All groups share one centre, and each spreads out both ways along 10 directions, with some noise.
Known rows, each followed by its group:
-28 7 33 -52 19 4 -30 14 -19 35 -58 -39 1 38 14 -21 -27 3 -33 | J678
47 -37 -29 45 -43 39 -29 -1 69 9 -47 16 -45 -1 13 -26 -8 -7 -9 | J678
-11 -13 24 44 -14 16 -13 36 24 10 -22 52 -45 -25 -11 65 54 -50 22 | J23
37 20 24 -51 -1 -14 -25 -10 -24 -4 -45 16 61 17 42 -1 -10 -7 -3 | J608
-26 -13 -50 36 5 21 25 18 61 -1 14 -4 -32 -42 -12 -6 -20 -11 -4 | J23
2 16 -32 -24 28 -12 21 19 6 10 -34 -32 17 -17 -3 -14 -61 -32 -4 | J600
42 -10 8 -9 -47 20 -10 -34 17 -37 -21 14 84 35 52 -40 -3 10 2 | J678
16 5 -13 13 -5 -26 20 8 -10 -32 48 8 38 -5 3 10 8 1 15 | J23
-35 4 36 2 -23 -8 -2 22 29 -8 16 21 15 35 52 -4 1 -50 -13 | J678
14 50 30 -107 -18 -29 -64 -76 -57 50 -34 7 9 2 67 -43 -54 34 -25 | J608
62 -29 24 -37 38 7 13 -22 -23 -15 -30 -10 57 -13 -25 27 16 20 14 | J678
74 -2 -36 5 54 -58 9 41 3 -8 -14 20 25 -55 -51 -3 -2 7 14 | J678
6 -9 45 -28 -25 -3 8 -62 -6 0 23 -27 29 51 26 -51 -24 5 -10 | J608
-9 49 -65 -24 14 -50 -13 49 -13 21 20 -26 -34 -20 37 -17 -84 -30 -24 | J600
-8 13 20 -33 3 -12 -11 -60 6 7 56 57 9 -14 29 -31 25 48 -14 | J608
-17 19 -24 31 -36 3 2 11 -37 -26 19 -14 7 23 2 15 12 9 16 | J608
-6 5 26 -25 16 29 0 -12 1 12 -30 42 -13 -35 17 68 20 -37 13 | J23
-32 2 15 -39 1 27 -26 -8 -23 -3 19 9 16 5 36 21 30 51 -22 | J608
-5 26 -14 -3 16 -4 -5 -15 -62 26 -2 -25 -64 -1 -43 28 -4 22 17 | J678
-1 7 -7 -76 10 -29 -49 32 7 10 20 3 33 -41 80 -12 -32 28 -50 | J600
18 -19 -19 9 10 -9 -10 7 35 -4 39 33 -4 -46 1 -8 18 36 -12 | J600
15 -9 38 11 14 -18 18 -14 -26 -15 25 10 31 28 -36 -4 46 21 15 | J600
29 17 11 -56 -11 6 -44 29 -65 -24 -23 12 71 9 69 69 25 14 0 | J23
12 -4 23 60 -26 16 8 22 8 6 -72 8 -31 55 -29 13 15 -79 32 | J600
-19 5 -40 40 -3 12 -4 42 2 -6 22 9 -41 -3 -10 30 23 4 4 | J600
7 -33 5 35 -10 41 21 -53 -4 -31 62 23 -7 -3 -31 23 71 67 20 | J600
-10 -24 -13 -29 29 56 17 -21 13 12 -7 -49 -34 -9 2 21 -33 3 -17 | J678
-4 64 -89 4 26 16 9 -28 -19 5 -56 19 -16 -5 -27 -41 -31 29 17 | J23
-45 40 -6 -38 34 -7 33 -3 -19 5 9 -25 4 36 16 -15 -50 -36 -8 | J678
-41 40 -43 -15 25 16 -2 9 16 49 -86 -3 -53 -65 -14 6 -64 -45 2 | J600
-11 -11 -32 22 19 5 43 -11 31 -11 25 -10 -1 -26 -37 -26 -14 9 3 | J23
-18 -16 -12 8 -21 -11 -2 0 44 14 -19 -50 9 -9 -3 -79 -58 6 -27 | J23
-21 37 -60 23 -33 5 -13 9 7 -14 -45 17 35 -50 7 -21 -16 15 11 | J23
-17 -8 16 1 4 -10 -16 51 -10 -23 -13 -4 63 4 -3 2 34 30 -11 | J608
-17 19 20 12 -25 11 -13 -18 -48 -18 44 43 -7 14 14 56 65 18 22 | J23
42 23 -41 -21 -14 8 -5 13 -30 0 -56 -44 7 5 31 26 -64 -47 14 | J608
-5 55 -64 -10 52 -71 40 39 -6 -15 57 14 28 -30 0 -21 -48 -24 4 | J678
34 -18 -6 -31 52 -48 -21 41 9 2 -8 13 60 -73 -29 -11 15 56 -18 | J600
-34 34 15 2 14 64 37 -48 -25 -16 -19 46 -7 56 6 45 41 -36 35 | J600
20 14 -23 12 -9 -46 -23 45 21 -27 -13 46 82 -58 13 -22 15 19 2 | J608
22 -22 66 1 39 -15 20 -3 4 9 18 32 -31 35 -20 39 45 -49 13 | J23
3 31 -32 -5 -1 -14 15 28 -18 -33 -10 -14 69 30 25 -18 -30 -16 3 | J608
23 8 3 -17 9 -8 21 -91 -16 14 50 14 -32 -17 -23 -22 -7 29 16 | J608
-9 24 -70 -38 70 37 27 8 23 -22 -13 27 40 -34 19 7 -21 13 -10 | J23
-15 -18 9 -28 18 2 -11 38 15 9 19 -7 -14 -35 31 41 -6 -19 -23 | J678
16 -3 -4 -30 10 17 19 -57 5 -14 38 17 24 -7 24 -8 -1 24 -2 | J600
19 -38 3 3 -9 20 -27 29 23 -9 28 22 -17 -49 29 67 30 5 -8 | J678
43 -18 40 -12 6 21 22 -7 4 -37 -30 12 73 63 20 7 18 -32 14 | J600
4 -15 -25 11 15 8 13 12 38 17 3 -24 -54 6 -9 -16 -33 -22 -14 | J23
-40 -34 67 -63 -6 72 -48 39 3 -4 -30 -17 25 69 97 49 30 0 -53 | J608
-47 37 -57 18 43 -20 -11 80 -21 12 -10 5 -38 -28 -35 27 10 14 -3 | J608
0 20 -41 -35 12 -5 12 19 -9 -28 63 17 26 -53 61 54 -19 -15 -1 | J678

New rows, each followed by its group:
-25 -3 24 31 7 3 -6 25 36 0 -45 48 22 -11 -28 -13 47 -6 3 | J23
-7 33 -4 -20 -25 58 -14 -10 -64 -20 -2 13 -15 64 64 81 26 -14 15 | J608
-25 -12 81 4 -28 -8 -18 -30 -9 -7 38 45 16 56 14 -20 73 31 -5 | J608
-3 42 -31 -21 73 2 0 22 -60 19 -20 20 -48 -17 -37 66 22 10 18 | J608
6 11 8 -4 -1 3 -20 17 18 10 -6 52 -26 8 40 21 12 -35 -3 | J608
-29 -11 -1 -27 4 55 -26 18 -12 -2 24 10 -30 -21 44 81 34 20 -16 | J678
26 -43 13 -21 31 61 39 -53 37 8 -60 -58 10 36 -27 -40 -44 -8 -10 | J678
74 -11 -12 32 -24 -45 27 -38 25 9 -5 -3 -15 -31 -35 -37 -47 -46 33 | J608
27 10 14 -6 -52 34 -9 -56 -31 -20 -12 7 25 34 38 13 9 4 22 | J678
-18 -14 2 3 13 37 24 -3 26 -3 18 -4 -32 7 8 26 1 -28 -5 | J678
-1 -7 37 -38 -13 9 -24 -17 -20 16 14 -12 -25 29 41 19 -3 -9 -17 | J23
9 -22 -40 0 17 15 -14 69 52 -1 -25 -18 -1 -14 29 3 -28 -18 -33 | J23
12 -10 -22 2 -21 38 26 -86 -22 -13 72 -8 -34 -18 -4 24 0 40 20 | J608
13 -2 -59 42 22 49 41 -24 44 -3 -17 4 -52 20 -32 -22 -19 -19 10 | J678
5 27 27 -40 33 -5 22 -39 -63 -33 86 42 33 58 29 31 54 31 11 | J23
-45 -28 27 12 12 6 5 70 37 -30 14 2 57 48 20 -15 38 -1 -33 | J608
-66 27 11 -42 25 -12 -23 70 -13 -18 -12 -9 85 55 49 -29 7 28 -44 | J608
-17 -17 -14 46 4 -20 10 24 -8 1 17 -37 -13 -32 -74 -5 14 36 10 | J608
42 10 -5 -42 53 5 -3 31 -23 16 -73 -4 -6 6 3 49 -24 -50 6 | J608
-1 25 -7 4 -31 -6 -27 -2 -22 7 -2 24 -17 0 23 13 8 -2 8 | J608
-21 21 33 -23 -6 9 3 -78 -78 -6 51 3 -3 41 -13 1 42 66 14 | J608
41 -14 -11 -15 -8 25 -14 -56 -36 -19 35 19 10 -29 -4 34 41 78 14 | J600
31 11 -62 11 -13 -24 -6 11 25 0 15 2 -10 -39 17 -25 -47 -8 -3 | J678
38 -34 -19 21 30 11 46 -7 45 -30 28 7 22 -22 -19 3 3 -11 11 | J678
40 0 -52 -18 -13 3 -42 14 -1 -14 -1 4 28 -47 36 2 -12 59 -18 | J678
-17 35 -60 9 -49 14 -20 -31 -34 3 15 -29 -33 6 20 -23 -37 38 2 | J23
7 -37 -4 -9 -19 41 20 -7 63 1 26 -20 -31 -29 55 35 -46 -65 -14 | J678
59 19 -18 34 -35 -29 -18 -13 -31 -23 1 41 21 -2 -13 -1 33 25 34 | J678
8 11 16 -2 -6 -16 4 -14 -4 2 -19 15 14 -15 -3 -4 -6 -23 16 | J23
-1 36 -37 -7 22 -21 31 -3 4 -30 32 25 53 14 17 -33 -17 1 2 | J608
-9 -21 -15 -10 -48 34 -74 57 -30 -21 -72 -57 76 -1 22 0 17 88 -29 | J23
16 -35 -13 47 -5 -43 -28 65 44 2 39 17 -25 -36 -22 -15 31 26 -18 | J600
9 -28 -11 -4 64 -6 29 16 11 10 11 -32 -14 -25 -62 -2 -6 18 -7 | J678
9 -10 -52 49 -39 0 0 -13 11 -27 77 7 -10 -32 -7 -8 18 57 7 | J678
35 25 17 -11 28 -31 -8 12 -55 23 -46 17 -23 9 -29 40 12 -32 28 | J678
0 -22 17 -10 -2 -25 -17 47 32 6 -19 -24 27 -2 18 -23 -23 -17 -28 | J600
14 -46 42 -43 60 24 14 -28 36 31 8 -1 -44 -8 -11 13 4 -3 -25 | J608
-21 -11 78 -6 -19 42 -21 -32 -41 26 -52 -16 -36 72 -9 23 35 -8 7 | J678
9 27 -34 -17 -2 2 -34 42 -1 8 -5 37 -38 -30 58 60 -7 -33 -4 | J678
10 -23 -13 1 27 23 -5 61 48 2 -35 15 -18 -29 17 47 2 -45 -11 | J23
51 18 -54 -2 -17 -65 -16 19 4 14 11 -9 -12 -60 14 -24 -69 -17 2 | J678
-13 -8 91 -37 28 21 -2 -35 -50 28 -99 -46 20 102 -55 -36 21 16 -3 | J678
-4 -12 24 -5 20 16 6 5 27 10 -49 -5 3 48 -9 -29 -1 -20 -12 | J678
-6 -25 -47 -38 66 32 0 22 -12 3 5 -39 -2 -91 -32 53 1 75 -18 | J608
-15 -16 21 1 -43 57 -12 -16 34 -37 -7 28 57 58 68 -21 29 13 -18 | J678
39 35 -62 48 -31 -43 31 -15 18 -21 26 22 7 -16 4 -41 -50 -45 33 | J608
-8 14 31 -19 3 -1 2 -32 -18 5 -12 27 21 0 -2 4 18 -2 12 | J23
16 -22 -34 20 -5 -22 -15 21 33 3 17 -20 -7 -33 -16 -47 -16 45 -22 | J678
42 -13 -8 -37 75 9 16 15 31 25 -93 -27 2 9 -30 -30 -50 -32 -15 | J678
7 -20 4 8 -42 27 13 -37 12 -7 31 -28 -15 23 28 -5 -23 -13 1 | J608
40 -2 -46 3 -16 -30 2 11 43 -16 21 -2 36 -35 32 -41 -52 -10 -10 | J678
53 19 -66 -5 -14 17 -49 -9 -36 -7 -26 16 -5 -30 11 18 10 69 7 | J678
-10 -23 8 13 28 5 15 42 52 -17 -12 29 36 -31 -5 13 26 -20 -6 | J23
-17 16 -28 66 27 -8 61 3 55 -16 51 88 -41 -51 -34 31 31 -66 42 | J23
9 2 -12 -6 4 8 21 -38 -33 -13 37 -22 -1 0 -16 13 -5 23 15 | J23
-18 9 7 -2 15 -24 -9 42 5 22 1 6 -36 -6 7 16 -11 -40 -11 | J678
35 -18 52 -52 -22 7 -13 -46 -68 11 11 -58 -3 20 25 46 -15 3 6 | J23
-25 47 -32 -9 10 -42 3 -38 -39 20 35 -6 -27 -22 -30 -48 -29 46 2 | J608
-28 23 -10 -7 -15 -22 -17 15 -26 6 -6 -27 17 3 4 -29 -18 23 -10 | J608
41 -2 5 8 30 -27 -9 19 -35 18 -21 10 -38 -23 -51 46 24 -4 23 | J678
-72 -4 24 11 31 13 11 12 9 29 -16 -38 -39 67 -49 -55 6 19 -25 | J678
19 -19 28 11 4 -28 27 14 18 -11 81 17 -21 10 22 35 10 -58 6 | J23
-7 7 6 -7 -14 24 4 17 -6 7 -72 -43 7 33 15 8 -45 -63 4 | J600
3 58 -69 45 38 1 16 20 -17 -35 -49 81 37 -13 -52 -2 51 25 45 | J23
39 -46 44 -21 -20 -8 -15 30 -19 -12 11 -48 34 -3 23 51 2 -14 -5 | J23
41 -33 60 -52 46 32 32 -36 -1 8 -74 -41 42 35 -16 6 -25 -39 1 | J678
-15 23 -50 43 -20 -19 14 10 31 -14 -10 15 26 -38 -17 -45 -22 0 13 | J23
52 1 -42 -50 82 42 49 -18 3 -35 -33 6 69 -5 0 17 -16 5 9 | J678
41 -10 1 61 -84 -13 -2 -17 32 -34 49 49 13 -2 41 1 18 -34 30 | J678
